The first 5 rows are patterns. Each new row is the sum of 2 different patterns, raised or lowered, with some noise. Before adding, each is slid sideways (what falls off one end comes back at the other) and multiplied by a number that may be negative. Names go in the order of the patterns.
(in the rows, 128 means zero)
Known rows, each followed by the names of its patterns:
[146  98 122 127 120 151  85 118 154 117 112 142 151 105 151 120 119  97
 145 150 120 113 135 140 113 125 120  77 105] | Sev
[123 120 102 119 130 109 122 100 116 119 166 141 168 168 143 105 117 139
 145 124 161 122 109 124 124 111 127 116  91] | Zul
[123 101 163 146 143  77 127 142 101 108 107 113 116 147 129 139  99 126
 122 130 118 135 131 105 116 146 103 102 113] | Niv
[110 147 102 141 130 115 128 122 103 123 149 114 126 123 103 116 107 104
 139  98 148 142 139  91 104 112 135 136 153] | muzul
[132 144 156 141 138 115 121 134 139 104 123 129 141 144  98  92 130 104
 107 116 148 127 127 151 134 108 136 145 129] | Purel

New rows. What belongs after each?
[139 154 116  99 111 131 114 138 140 144  95 142 118  78 114  92 100 112
 159 130 137 125 131 108 137 134 136 130 123] | Niv Purel
[167 139 117 155 112 146 158 133 160 156 131 152 176 140 139 172 137 143
 158 158 155 142 149 114 125 102 112 126 164] | Sev Zul
[ 84  77 105  97 116 125 132 119 109 119 133 140 118 129 152 125 120 114
 108 136 129 100  75 101  87  91  75 100 122] | Zul Purel
[160 146 137 168 161 144 152 150 139 149 127 156 145 161 123 130 103 132
 135 163 144 124 151 173 120 167 174 157 132] | Zul Purel
[ 88  87 121 122 101  90 100 114 105  98 100  60  76 118  73  91 109  85
 137  74 103 115  83  85 123 130  97 118 109] | Sev muzul
[174 115 121 120 135 175 194 125 179 137 164 130 133 141 121 118 155 154
 117 143 137 106 112 115 111 162 125 153 150] | muzul Purel
[166 112  89 128 126 109 110 137  80 131 121 143 118 105 137 142  98 123
 111 109 113 183 149 111 136 115  99 132  79] | Sev muzul
[176 156 152  80 124 106  91 117 150 139 124 127 140 111 130 153 137 142
 147 142 148 160 136 152 153 136 129 152 131] | Zul Niv
[116 134 146 149 117 147 123 129 107 123  86 121 118 163 117 113 130 146
 151 140 139 121 123 123 167 128 133 137 140] | Zul Niv
[122  99 113 132 121 128 139 105 113 150 111 117 133 136 119 130 133 144
 118 129  98 108  90  95 119 143 131 103 101] | Zul Purel
[133 168 158 121 148 156 128 111 159 130 144 149 167 117 120 140 147 142
 120 163 153 153 169 152 121 168 150 154 142] | Sev muzul
[122 123 108 140 150 118 129 134 128 115 122 122  84 107 112  95 103 127
 119 102  94 109  99 127 130 112 110 139 120] | Zul Purel
[137 177 140 127 157 157 127 140 175 142 154 178 147 131 151 138 159 137
 151 188 163 111 142 146 148 141 182 124 169] | Sev muzul
[122 152 117 192 129 189 180 144 119 128 128 151 154 160 135 117 114 128
 107 117 143  85 153 145 128 102 124 111 142] | Zul muzul
[196 213 191 201 122 156 129 163 162 193 203 176 172 189 153 171 198 176
 196 197 181 189 220 179 182 217 192 168 210] | Zul Niv
[134 140 165 126 166 153 181 155 128 154 180 142 128 175 150 174 202 171
  93 158 114 111 137 143 192 143 103 157 130] | Sev Zul
[ 98 116  94 127 120  86 122 118 101  89  93 127 107 100 111 123 109  78
 134  73  90  97 142 103  97 100  99  76 103] | Sev muzul
[161 148 137 102 117 133 183 156 121 172 138 162 151 140 126 138 122 160
 155 136 138 146 120 129 145 133 134 142 170] | Niv muzul
[ 94  77  71  86  81  94  48  79  84 132 114 100  93 104  53  64  89 121
  85 116 105  78  71  95  87  89  84  73 107] | Zul Purel
[119  62 145 110  68 109 112  72  76 131  71 105 104 112  79  66  90 122
  75 100 119 106  84 129 109  89 130 120  89] | Sev muzul
[152 183 149 182 142 162 171 206 187 223 210 174 161 165 186 203 175 213
 183 151 187 158 149 168 184 157 176 164 143] | Zul muzul
[181 134 118 170 155 152 140 136 139 158 126 172 147 150 124 145 130 116
 149 158 117 145 155 146 133 138 100 115 133] | Niv Purel
[154 195 141 152 157 201 187 177 149 151 142 179 135 178 148 165 179 147
 150 181 156 133 167 173 161 180 181 181 171] | muzul Purel
[ 71  56  65  83  89  92  82  83  98  45  67 100  75  73  88 101  93 109
 105  96  92 100  97 100  93 114 115 102  69] | Zul Purel
[146 179 169 195 192 171 148 171 174 176 158 177 175 172 162 178 167 169
 149 147 164 151 147 172 163 145 159 148 149] | Zul Purel
[127  96 152 125 115 117 113 157 128  86 116 152 128  96 151 113 131 112
 146 106  84 118 146 107  96 129 120 112 140] | Sev Purel
[173 167 172 170 149 135 149 156 145 146 163 155 151 134 129 146 136 134
 130 156 145 139 159 151 133 152 145 145 147] | Zul Purel
[ 81 123 131 113  90 128  67  81  90 147 105  93 116 127 109 100 103  95
 102  91 119  92  92 101  99  99  88 117 114] | Niv muzul
[106 126 147 143 126 121 137 130 119 130 108 160 161 130 147 145 148 109
 117 140 112 127 147 128  91 115 114 133  98] | Niv Purel
[126 131 104 104 128 139 127 138 127 135 134 151 134 129 146 126 128 155
 128 132 131 140 110 160 152 152  83 134 149] | Niv Purel
[ 96  96 151 112  84 118 115  95  77 112  93 128 124 122  93 125 121 118
  96  92 148 146 114 157 146 118 108 117 116] | Sev Purel
[135 145 140 160 156 143 166 172 136 153 170 152 147 170 164 172 159 142
 114 137 121 102 127 161 157 146 114 126 122] | Zul Purel
[132 126 119 133 126 146 150 134 130 145 124 138 160 141 149 162 138 160
 122 115 121 162 156 133 125 126 119 153 100] | muzul Purel
[154 195 172 188 196 149 133 140 183 168 147 191 158 149 157 156 132 151
 142 138 152 151 136 150 151 137 160 138 139] | Zul Niv
[145 119 135  70 111 120 155 109 111 151 125 135 125  93  90 125  88 142
 117 117 131  99 107 134 130 116 111 153 125] | Sev Niv
[109 107 110  96 134 122  89 110  67 110 119 124 136 126  99  74  80 111
  66 112 104  88  92  95 100 103  81  71 102] | muzul Purel
[156 156 130 121 124 167 154 159 170 168 130 126 152 132 117 129 152 134
 139 144 146 118 124 135 140 149 155 141 124] | Niv Purel
[155 119 191 175 144 138 148 148 161 186 142 116 154 172 165 140 161 169
 163 139 155 154 135 137 171 124 145 128 138] | Niv muzul
[107 137  82  96 120 159 103 109 133 124 130 110 135  97  92 105 141 103
 103 115 108 105 111 140 111  83 132 135 117] | Sev Niv
[ 84  97  87  98 109 122 111 122  88 103 106 111 108 117 109  71  88 103
  68  78 100 107  80 125 120 105  67 113 117] | Zul Niv
[150 159 125 121 131 123 135 164 150 145 143 136 142 131 138 133 163 157
 148 139 152 124 151 138 158 131 148 148 150] | Zul muzul
[ 80 104  70 126 114 100  73  86  92 106 116 107  76 108  93 111  98  97
 107 101  78  97 109  83  92 106  78  88  75] | Niv muzul
[ 55  34  52 109  72  73  64  97  42  68  95  89  72  81  87  89 109 110
  98  86 101  81  92  83  87 114  91  31  70] | Sev Zul
[103 150 160 126 122 160 147 125 144 131  83 121 153 119 132 135 105 145
  69  98 149 136 123 139 142 113 135 126 136] | Sev Zul
[ 86  76 108  99  88 114 111  76 107  85 100 113 145 128 148 130 135  75
  88 107 140 117 140  95  86  84 113  75 122] | Zul muzul
[ 89 140  85 111 123  99 122 119  98  75 112  77 124 105 122  88  93  96
 104 109 100  94 118 122 137 116 107  91  91] | Sev Niv
[123 125 147 140 122 146 136 130 127 139 143 138 132 114 123 134 130 117
 129 122 134 131 110 110 146 124 133 139 147] | Zul Purel
[198 169 157 186 172 165 216 209 148 201 175 161 172 139 197 192 131 201
 199 166 129 180 139 187 188 219 149 167 165] | Sev muzul
[143 120 146 129 144 153 127 114 132 108  79 109 149 149 130 137 130 117
 128 162 141 132 149 136 133 164 154 136 157] | Zul muzul
[146 156 153 137 177 127 152 160 138 137 151 129 162 161 139  99 121  87
  94 112 144 155 113 133 150 113 122 141 130] | Zul muzul
[112 132 102 114 110 148 144 141 116 115  92 129 104 141  98 113 126 122
 127 126 105 101 115 111 114 143 124 133 146] | muzul Purel
[204 159 142 175 162 173 144 155 115 156 128 112 132 200 176 149 127 148
 155 196 176 181 180 184 141 173 193 146 158] | Zul Purel
[ 96 112  95 134 129 124 122 105 106 146 135 122 133 141 147  91 133 143
 142 121 140 101  96 100  78 103 123 143 129] | Sev Zul
[121 155 156 128 126 149 123 146 179 157 130 166 143 145 164 129 169 160
 127 146 160 136 140 161 132 126 138 137 111] | Sev Zul
[140 130 159 178 135 136 183 148 132 146 128 190 180 145 121 143 110  82
 123 157 122 121 138 134  87 143 152 123 115] | Zul Purel
[138 179 112 104 120 129 168  82 145 152 104 110 141 138 109 145  96 119
  90 127 145 122 100 133 120 107 116 152  94] | Sev Zul
[129  94 114 135  98 109 116 103 109 118 116  62  79  68  72  81 117 106
  66  73 113  57 100 118  99 116  95  95 120] | Sev Zul
[ 96 120 106 148 152 162 138 154 124 127 131 162  84 130 104 155 116 103
 130 140 129 103 128  96  99 102 149 108 119] | Zul Niv
[149 125 125 142 164 139 157 144 134 140 133 136 118 121 101 155 129 110
 143 148 130 136 120 118 127 162 161 169 171] | Zul Niv
[127 113 133 135 115 118 143 130 133 137 135 141 142 129 148 133 121 120
 143 116 173 149 147  70 122 111  87 105 130] | Zul Niv
[181 145 133 133 183 134 164 196 168 145 184 177 169 192 179 190 196 176
 145 168 169 192 147 161 131 162 145  99 115] | Zul Purel
[172 166 184 172 180 184 172 152 168 167 182 153 160 140 160 148 118 132
 175 152 141 143 175 141 163 183 165 147 176] | Zul Purel
[146 128 135 144 112 129 142 114 148 152 131 159 127 137 144 134 130 137
 148 131 147 129 133 123 142 139 129 129 150] | Sev Purel
[104 141 126  91  58  77  85  75 106  97  85  83 122  83 116  96 107 102
 119  98 120 131  92 101 137  90  84 108 105] | Zul Niv
[175 121 111 150 129 145 137 132 109 128 111 156 119 130 124 157 131 146
 172 150 100 150 161 153 130 172  93 104 113] | Zul Niv
[139 167 163 139 174 165 148 107 150 105 119 138 182 146 127 139 158 115
 145 172 152 155 181 159 149 190 154 153 173] | Sev Zul
